The groups are shells around one centre, one inside the other: the same stretched ball of 5 dimensions in 8 sizes.
Some rows, each with its group after it:
[-2.85  1.22  0.89 -2.13  1.75  0.24 -0.70 -0.35  1.52 -0.51 -1.84  1.68
  1.20 -0.62  0.18 -2.68  3.65 -2.13 -0.11 -3.06  1.66  2.37  0.54 -4.92
 -1.48] : k_702
[-3.03  1.02 -0.12 -2.89  1.87  0.16 -0.46 -0.53  1.44 -0.57 -2.13  1.18
  1.07 -0.50  0.29 -2.70  3.95 -3.06  0.03 -2.33  2.64  1.94  0.04 -2.93
 -2.49] : k_613
[-1.56  1.51  0.74 -3.11 -1.20  0.09  0.53 -1.93 -0.26 -0.51  0.09  0.51
 -0.05  1.37  2.89 -3.39  2.80  0.89 -1.03 -3.01  3.55  2.35  0.01 -5.02
  2.47] : k_714
[-0.80  1.22  0.85 -1.53 -0.41  0.33  0.87 -0.68 -0.80 -0.75 -0.62  0.00
  0.31  0.92  2.25 -2.84  3.24  0.69 -1.57 -2.79  2.94  2.54  0.21 -4.65
  1.44] : k_613
[-2.55  1.06  1.62 -2.49  1.45  0.26 -0.18  0.22  1.02 -0.96 -0.55  1.09
 -0.84  0.95  0.38 -3.51  2.91 -0.59 -1.47 -3.35  1.36  2.71  0.87 -6.19
 -1.47] : k_702
[-3.47  0.73  0.20 -3.61  2.40  0.40 -0.81 -1.09  2.08 -0.57 -0.93  1.57
  0.77 -0.58 -0.16 -2.90  3.93 -3.38  0.49 -2.23  3.19  2.17 -0.28 -3.04
 -2.41] : k_702
[-1.78  1.35  1.42 -2.79 -0.20  0.08  0.50 -0.47 -0.02 -0.94  0.07  0.45
 -1.33  1.95  1.89 -3.82  2.50  1.03 -2.00 -3.37  2.14  2.63  0.69 -6.25
  0.58] : k_967
[-2.41  0.90 -0.12 -4.60  0.06  0.10  0.59 -1.68  0.33 -0.87  0.41  0.10
 -1.26  1.76  2.03 -3.81  3.04 -0.74 -1.05 -2.06  4.46  2.04 -0.49 -2.85
 -0.30] : k_306
[-1.00  0.82 -0.10 -2.97 -0.42  0.47  1.08 -1.72 -0.75 -0.77  0.29 -0.41
  0.00  1.09  2.54 -2.96  3.53 -0.10 -1.06 -1.79  4.94  2.23 -0.77 -2.31
  1.36] : k_700
[-0.94  1.73  0.30 -1.62 -1.24 -0.16  0.98 -0.60 -1.07 -0.59 -1.91 -0.02
  0.47  1.12  2.92 -2.91  3.07  0.81 -1.73 -2.98  2.44  2.15  0.53 -4.65
  1.41] : k_496
[-1.03  1.28  1.37 -1.25  0.17  0.14  0.86  0.77 -0.69 -1.10 -1.15 -0.05
 -0.87  1.56  1.59 -3.26  2.88  0.95 -2.58 -3.25  1.32  2.66  1.02 -5.95
 -0.29] : k_702
[-1.80  1.22  0.21 -4.07 -1.01  0.09  0.80 -2.04 -0.26 -0.72  0.55  0.05
 -0.95  1.95  2.86 -3.74  2.81  0.46 -1.20 -2.43  4.41  2.14 -0.37 -3.78
  1.53] : k_613
[-3.29  1.46 -0.18 -4.94 -0.19 -0.20 -0.23 -2.34  1.21 -0.39 -0.46  1.20
 -0.18  1.03  2.03 -3.73  3.00 -1.35 -0.03 -2.65  3.87  1.82 -0.27 -3.69
  0.12] : k_613
[-3.07  1.00  1.28 -2.68  2.18  0.11 -0.43  0.69  1.47 -0.99 -1.31  1.22
 -0.85  0.73 -0.21 -3.50  3.10 -1.61 -1.32 -3.21  0.95  2.50  0.99 -5.66
 -3.07] : k_700
[-2.68  0.74  0.23 -4.12  1.07  0.32  0.11 -1.32  0.96 -0.85  0.26  0.58
 -0.74  1.02  1.08 -3.51  3.34 -1.54 -0.63 -2.12  3.95  2.21 -0.41 -3.16
 -1.07] : k_496
[-2.14  1.03  0.69 -4.03 -0.12  0.20  0.54 -1.46  0.22 -0.90  0.82  0.27
 -1.42  1.95  2.03 -3.90  2.77  0.18 -1.38 -2.60  3.77  2.37 -0.13 -4.43
  0.51] : k_967
[-3.27  0.46  0.41 -3.19  2.87  0.65 -0.80 -0.93  2.09 -0.67 -0.63  1.51
  0.93 -0.86 -0.53 -2.70  4.12 -3.51  0.53 -2.10  3.29  2.36 -0.38 -2.91
 -2.47] : k_306
[-0.23  0.94  0.82  0.44  0.97  0.49  1.03  1.39 -1.14 -1.05 -2.43 -0.42
  0.85  0.10  1.07 -2.13  3.86 -0.17 -2.21 -2.56  1.49  2.63  0.75 -4.18
 -0.96] : k_714
[-1.62  1.74  0.86 -1.76 -0.33 -0.28  0.58  0.41 -0.38 -0.80 -2.17  0.37
 -0.41  1.41  1.94 -3.31  2.79  0.51 -2.15 -3.48  1.05  2.27  1.19 -5.92
 -0.37] : k_306
[-3.97  0.65  0.02 -4.22  2.69  0.44 -1.12 -1.59  2.62 -0.49 -0.72  1.89
  0.97 -0.88 -0.39 -2.93  4.04 -4.09  1.08 -2.11  3.64  2.07 -0.54 -2.58
 -2.64] : k_714
[-1.90  1.77  0.94 -3.18 -1.21 -0.28  0.59 -0.97 -0.24 -0.71 -0.56  0.48
 -1.13  2.17  2.74 -3.91  2.32  1.28 -1.89 -3.52  2.24  2.28  0.73 -6.13
  1.23] : k_306
[-4.20  0.81  0.16 -5.19  1.99  0.24 -1.02 -2.01  2.59 -0.50  0.05  1.86
 -0.03  0.08  0.18 -3.56  3.49 -3.24  0.77 -2.34  3.81  2.03 -0.49 -3.29
 -1.96] : k_314
[-1.60  1.53  1.37 -2.01 -0.19 -0.10  0.62  0.35 -0.32 -0.98 -1.11  0.32
 -1.13  1.83  1.81 -3.61  2.55  1.05 -2.40 -3.55  1.19  2.52  1.15 -6.49
 -0.10] : k_306
[-4.25  0.68  1.55 -3.37  3.63  0.46 -1.51 -0.09  3.12 -0.79 -0.64  2.41
 -0.01 -0.54 -1.55 -3.30  3.49 -3.37  0.21 -3.14  1.35  2.63  0.56 -5.57
 -3.72] : k_700
[-1.20  1.00  1.22 -2.15  0.20  0.35  0.86 -0.05 -0.48 -1.09 -0.04 -0.06
 -1.14  1.71  1.68 -3.43  2.89  0.77 -2.20 -2.86  2.48  2.68  0.47 -5.23
  0.14] : k_496
[-1.86  1.20 -0.34 -2.20  0.69 -0.06  0.58  0.20 -0.09 -0.81 -2.56  0.02
  0.24  0.61  1.37 -2.84  3.67 -1.49 -1.39 -2.27  2.42  1.87  0.36 -2.91
 -1.97] : k_314
[-1.16  0.90  0.45 -2.37 -0.02  0.47  0.78 -1.19 -0.43 -0.76 -0.03 -0.01
  0.19  0.79  2.04 -2.89  3.45 -0.10 -1.10 -2.24  3.92  2.43 -0.34 -3.45
  1.05] : k_967
[-2.11  1.47 -0.38 -3.95 -1.00 -0.11  0.49 -2.22  0.02 -0.42 -0.64  0.40
  0.18  1.13  2.85 -3.33  3.15 -0.48 -0.53 -2.40  4.28  1.83 -0.40 -3.10
  1.27] : k_496
[-4.13  1.18  0.29 -5.34  0.97  0.03 -0.98 -2.55  2.39 -0.32  0.14  2.00
 -0.01  0.43  0.95 -3.72  3.15 -2.34  0.73 -2.76  3.77  2.02 -0.37 -4.09
 -0.62] : k_714
[-2.20  1.54  1.55 -1.93  0.46  0.05 -0.17 -0.12  0.64 -0.69 -1.27  1.23
  0.06  0.71  1.15 -3.25  2.85 -0.01 -1.26 -3.72  1.04  2.59  1.05 -6.73
 -0.10] : k_613
[-0.48  1.85  0.48 -1.41 -1.86 -0.15  1.28 -0.54 -1.57 -0.64 -1.65 -0.31
  0.15  1.57  3.41 -3.02  2.85  1.74 -2.18 -3.14  2.38  2.24  0.65 -5.14
  2.19] : k_967
[-0.20  1.28 -0.44 -2.77 -2.06  0.06  1.96 -1.44 -2.05 -0.88 -0.23 -1.28
 -0.72  2.30  3.96 -3.28  3.05  1.48 -2.21 -1.94  4.76  2.01 -0.44 -2.58
  2.30] : k_714
[-4.30  0.84  1.14 -3.58  3.21  0.34 -1.50 -0.51  3.03 -0.63 -0.99  2.42
  0.41 -0.64 -1.11 -3.20  3.58 -3.52  0.49 -3.03  1.70  2.42  0.40 -5.05
 -3.31] : k_314
[-3.50  1.05 -0.33 -5.38  0.48  0.09 -0.36 -2.76  1.60 -0.41  0.27  1.24
 -0.11  0.73  1.61 -3.64  3.30 -2.14  0.47 -2.18  4.76  1.83 -0.80 -2.69
 -0.21] : k_314
[-2.34  1.21  1.86 -1.41  1.65  0.39 -0.57  0.15  1.20 -0.69 -1.21  1.61
  0.70 -0.19  0.12 -2.83  3.28 -0.91 -0.77 -3.60  0.90  2.83  0.99 -6.61
 -0.81] : k_314
[-1.15  1.68 -0.11 -1.17 -0.40 -0.27  0.89  0.48 -0.88 -0.69 -3.34 -0.10
  0.69  0.73  2.17 -2.66  3.43 -0.28 -1.87 -2.80  1.65  1.90  0.81 -3.97
 -0.68] : k_700
[-1.22  0.54  0.63 -2.04  1.11  0.58  0.85  0.04 -0.32 -1.14 -0.25 -0.30
 -0.54  0.97  1.09 -2.99  3.56 -0.57 -1.73 -2.09  3.23  2.55 -0.05 -3.38
 -0.95] : k_702
[-0.82  0.51 -0.02 -2.16  0.70  0.54  1.35 -0.03 -0.94 -1.21 -0.43 -0.94
 -0.68  1.25  1.60 -2.94  3.69 -0.52 -2.00 -1.59  3.95  2.32 -0.32 -2.15
 -0.91] : k_700
[-3.41  1.29 -0.48 -4.88  0.38 -0.17 -0.22 -1.95  1.31 -0.46 -0.88  1.09
 -0.14  0.81  1.62 -3.58  3.23 -2.11  0.01 -2.36  3.86  1.71 -0.33 -2.94
 -0.99] : k_967
[-3.41  1.13  0.05 -3.57  1.61  0.06 -0.64 -0.92  1.72 -0.54 -1.64  1.45
  0.60 -0.14  0.44 -3.06  3.63 -2.80  0.09 -2.57  2.67  1.97  0.08 -3.53
 -2.15] : k_496

New rows, each followed by its group:
[-2.24  1.64 -0.75 -4.74 -1.72 -0.28  0.58 -2.98 -0.05 -0.30 -0.38  0.36
  0.02  1.51  3.52 -3.55  2.99 -0.25 -0.36 -2.33  4.93  1.64 -0.64 -2.81
  2.04] : k_714
[-2.86  1.14  0.01 -3.18  1.13  0.18 -0.42 -1.35  1.30 -0.39 -1.41  1.29
  1.15 -0.36  0.92 -2.78  3.78 -2.39  0.27 -2.46  3.18  2.00 -0.17 -3.26
 -0.95] : k_496
[-1.32  1.61  1.10 -1.39 -0.37  0.02  0.49 -0.13 -0.39 -0.69 -1.59  0.53
  0.30  0.90  2.01 -2.98  2.96  0.66 -1.67 -3.42  1.58  2.47  0.85 -5.92
  0.79] : k_496
[-3.23  1.13  0.75 -4.02  0.97  0.22 -0.60 -1.71  1.67 -0.51 -0.05  1.59
  0.06  0.44  0.94 -3.44  3.16 -1.57  0.04 -2.91  3.12  2.30 -0.05 -4.70
 -0.34] : k_496
[-3.26  0.53  2.06 -1.74  3.85  0.70 -1.15  0.93  2.40 -0.97 -0.95  1.98
  0.24 -0.70 -1.75 -2.87  3.66 -2.71 -0.48 -3.22  0.62  2.98  0.90 -6.08
 -3.62] : k_700
[-1.84  1.46 -0.36 -3.48 -0.95 -0.06  0.60 -2.01 -0.18 -0.45 -0.87  0.30
  0.43  0.95  2.83 -3.14  3.28 -0.45 -0.61 -2.34  4.16  1.88 -0.36 -3.04
  1.30] : k_496
[-1.48  0.30  1.38 -0.61  3.02  0.84  0.27  1.58  0.44 -1.31 -1.20  0.24
 -0.02 -0.08 -0.73 -2.51  3.94 -1.67 -1.71 -2.37  1.47  2.89  0.59 -4.28
 -3.12] : k_700
[-2.92  1.05  0.58 -3.27  1.23  0.30 -0.55 -1.46  1.46 -0.48 -0.62  1.47
  0.79 -0.17  0.77 -2.99  3.54 -1.95  0.19 -2.70  3.11  2.30 -0.10 -4.11
 -0.52] : k_496
[-1.12  1.60 -0.12 -1.49 -0.59 -0.11  0.80 -0.34 -0.77 -0.54 -2.62  0.02
  1.03  0.52  2.40 -2.56  3.52 -0.29 -1.36 -2.65  2.45  1.96  0.41 -3.66
  0.31] : k_613
[-1.91  1.16 -0.20 -1.33  1.36  0.15  0.11  0.22  0.34 -0.60 -3.17  0.59
  1.65 -0.67  0.75 -2.17  4.16 -2.34 -0.61 -2.33  2.12  1.98  0.33 -2.88
 -2.01] : k_700
[-3.68  1.43  0.68 -3.21  1.69 -0.14 -0.91 -0.28  1.99 -0.56 -2.10  1.86
  0.30  0.05  0.16 -3.29  3.27 -2.34 -0.30 -3.30  1.24  2.10  0.80 -5.24
 -2.52] : k_714
[-2.01  0.79  1.34 -2.19  1.40  0.58 -0.04 -0.47  0.74 -0.86 -0.10  0.89
  0.09  0.34  0.60 -3.01  3.38 -0.83 -0.88 -2.81  2.52  2.73  0.23 -5.02
 -0.40] : k_496
[-0.62  1.09  0.66 -2.06 -0.67  0.26  1.37 -0.43 -1.25 -1.06 -0.17 -0.64
 -0.91  1.89  2.55 -3.28  2.99  1.21 -2.34 -2.53  3.23  2.48  0.17 -4.29
  1.04] : k_496
[-1.46  1.35  0.40 -2.70 -0.75  0.19  0.53 -1.75 -0.24 -0.50 -0.40  0.42
  0.52  0.81  2.56 -3.01  3.22  0.14 -0.79 -2.66  3.69  2.30 -0.16 -4.12
  1.87] : k_306
[-0.87  0.73 -0.32 -2.28  0.16  0.50  1.14 -0.92 -0.83 -0.88 -0.60 -0.59
  0.32  0.73  2.07 -2.65  3.86 -0.72 -1.26 -1.59  4.45  2.18 -0.63 -1.80
  0.20] : k_314
[-4.35  0.65  0.29 -4.62  2.92  0.28 -1.14 -1.05  2.83 -0.69 -0.64  1.89
 -0.07 -0.21 -0.67 -3.41  3.68 -3.89  0.53 -2.36  2.94  2.09 -0.16 -3.34
 -3.58] : k_700
[-1.60  1.74  1.05 -3.22 -1.64 -0.16  0.65 -1.61 -0.42 -0.61  0.14  0.46
 -0.87  2.10  3.12 -3.84  2.32  1.71 -1.65 -3.46  2.89  2.41  0.43 -6.14
  2.54] : k_700
[-0.33  1.07  1.52 -0.56  0.15  0.38  1.25  1.00 -1.26 -1.22 -0.80 -0.50
 -0.82  1.57  1.68 -3.05  3.00  1.42 -2.90 -3.04  1.57  2.87  0.92 -5.75
  0.17] : k_306
[-3.42  0.76  1.19 -3.70  2.31  0.28 -0.51 -0.06  1.84 -1.03 -0.17  1.28
 -1.25  0.90 -0.26 -3.76  3.06 -1.87 -0.96 -2.89  1.99  2.51  0.49 -5.15
 -2.85] : k_700
[-2.47  1.23  0.57 -3.04  0.51  0.24 -0.25 -1.64  0.95 -0.44 -0.62  1.23
  0.84  0.10  1.40 -2.96  3.40 -1.20 -0.07 -2.79  3.19  2.30 -0.07 -4.31
  0.43] : k_613
[-2.54  0.97 -0.74 -3.82  0.72  0.09  0.26 -1.37  0.61 -0.61 -1.24  0.40
  0.35  0.43  1.48 -3.03  3.78 -2.24 -0.29 -1.78  4.14  1.74 -0.54 -1.77
 -1.31] : k_613
[-0.93  1.77 -0.04 -3.13 -2.41 -0.21  1.31 -1.92 -1.35 -0.55 -0.49 -0.36
 -0.40  2.10  4.06 -3.48  2.68  1.63 -1.70 -2.73  4.01  2.01 -0.05 -4.11
  2.97] : k_306
[-2.36  1.05  2.16 -1.05  2.20  0.50 -0.68  0.59  1.36 -0.79 -1.17  1.68
  0.60 -0.34 -0.36 -2.79  3.33 -1.05 -0.89 -3.68  0.51  2.99  1.12 -6.93
 -1.34] : k_700
[-1.45  1.87  1.01 -1.55 -0.64 -0.34  0.69  0.53 -0.59 -0.82 -2.27  0.32
 -0.49  1.61  2.17 -3.37  2.64  1.00 -2.39 -3.69  0.77  2.29  1.39 -6.39
 -0.03] : k_700
[-1.82  0.90  0.53 -1.41  1.77  0.28  0.32  0.91  0.24 -1.01 -2.14  0.29
  0.20  0.24  0.37 -2.70  3.74 -1.58 -1.51 -2.50  1.69  2.33  0.62 -3.88
 -2.54] : k_702
[-3.01  1.32 -0.01 -3.11  1.16 -0.08 -0.35 -0.58  1.20 -0.55 -2.16  1.17
  0.58  0.08  0.84 -3.04  3.53 -2.27 -0.35 -2.72  2.30  1.89  0.34 -3.76
 -1.95] : k_702
[-1.14  1.54  0.54 -3.20 -1.66 -0.17  1.33 -0.93 -1.14 -0.94 -0.07 -0.44
 -1.71  2.80  3.30 -3.94  2.36  1.84 -2.51 -2.97  3.14  2.23  0.37 -5.04
  1.59] : k_314
[-1.13  1.32 -0.08 -3.30 -1.33 -0.09  1.42 -1.04 -1.17 -0.93 -0.38 -0.69
 -1.27  2.39  3.19 -3.68  2.81  0.98 -2.18 -2.36  3.81  2.07 -0.04 -3.54
  1.02] : k_613
[-1.44  0.57  0.66 -1.28  1.92  0.61  0.45  0.63  0.13 -1.06 -1.32  0.11
  0.30  0.06  0.31 -2.53  3.94 -1.50 -1.37 -2.20  2.42  2.54  0.22 -3.42
 -1.99] : k_496
[-3.67  1.22  0.76 -3.05  2.10  0.12 -1.14 -0.65  2.27 -0.44 -1.79  2.12
  0.99 -0.63 -0.16 -2.96  3.56 -2.85  0.32 -3.14  1.67  2.22  0.50 -4.89
 -2.22] : k_967
[-1.60  1.87  0.90 -2.76 -1.46 -0.33  0.73 -0.78 -0.58 -0.69 -0.97  0.32
 -0.87  2.12  2.95 -3.77  2.34  1.51 -2.04 -3.56  2.03  2.26  0.84 -6.19
  1.47] : k_306
[ 0.07  1.49  0.14 -0.17 -0.97  0.09  1.43  0.25 -1.85 -0.72 -2.64 -0.68
  1.10  0.65  2.78 -2.26  3.60  0.79 -2.13 -2.61  2.31  2.23  0.53 -3.83
  1.10] : k_700
[-1.59  1.28  0.89 -2.29 -0.13  0.30  0.27 -1.28  0.06 -0.56 -0.40  0.68
  0.54  0.56  1.94 -2.97  3.22  0.01 -0.81 -2.92  3.04  2.49  0.08 -4.83
  1.40] : k_306
[-1.86  1.05 -0.23 -2.07  1.02  0.13  0.42  0.06  0.10 -0.78 -2.32  0.19
  0.62  0.18  1.10 -2.65  3.85 -1.81 -1.06 -2.17  2.63  1.98  0.18 -2.74
 -1.84] : k_702
[-3.23  0.92  1.12 -2.53  2.59  0.31 -0.76  0.25  1.88 -0.83 -1.46  1.57
  0.20 -0.19 -0.56 -3.05  3.54 -2.47 -0.51 -3.00  1.36  2.48  0.68 -5.07
 -2.96] : k_496
[-2.41  0.42  0.92 -2.73  2.25  0.79 -0.22 -0.67  1.24 -0.89  0.18  0.92
  0.18 -0.07  0.00 -2.88  3.79 -2.05 -0.35 -2.23  3.30  2.65 -0.26 -3.66
 -1.47] : k_967
[-2.92  1.69  0.76 -2.85  0.37 -0.14 -0.58 -1.09  1.23 -0.33 -1.73  1.68
  0.87  0.13  1.29 -3.11  3.14 -1.13 -0.22 -3.46  1.81  2.18  0.63 -5.56
 -0.11] : k_306
[-3.66  1.15  0.83 -3.64  1.83  0.05 -0.82 -0.60  2.04 -0.65 -1.07  1.73
 -0.16  0.30  0.09 -3.43  3.21 -2.24 -0.29 -3.09  1.92  2.27  0.49 -5.04
 -2.27] : k_702
[-1.62  1.03  2.15 -1.60  0.95  0.47  0.17  0.26  0.30 -1.02  0.04  0.77
 -0.73  1.09  0.82 -3.32  2.82  0.62 -1.86 -3.50  1.38  3.05  0.90 -6.89
  0.00] : k_714
[-1.68  1.54 -0.96 -2.83 -0.78 -0.14  0.64 -1.55 -0.37 -0.34 -2.23  0.13
  1.24  0.37  2.73 -2.66  3.71 -1.17 -0.49 -2.12  3.91  1.63 -0.33 -2.11
  0.50] : k_714
[-1.90  1.59 -1.12 -3.61 -1.12 -0.38  0.85 -1.51 -0.51 -0.48 -2.04 -0.13
  0.23  1.23  3.05 -3.18  3.35 -0.81 -0.99 -2.12  3.97  1.47 -0.24 -2.13
  0.17] : k_714
[-2.40  0.70  1.57 -1.46  2.66  0.64 -0.54  0.47  1.39 -0.85 -1.04  1.35
  0.62 -0.47 -0.58 -2.67  3.71 -1.90 -0.66 -2.96  1.40  2.82  0.61 -5.30
 -2.09] : k_702
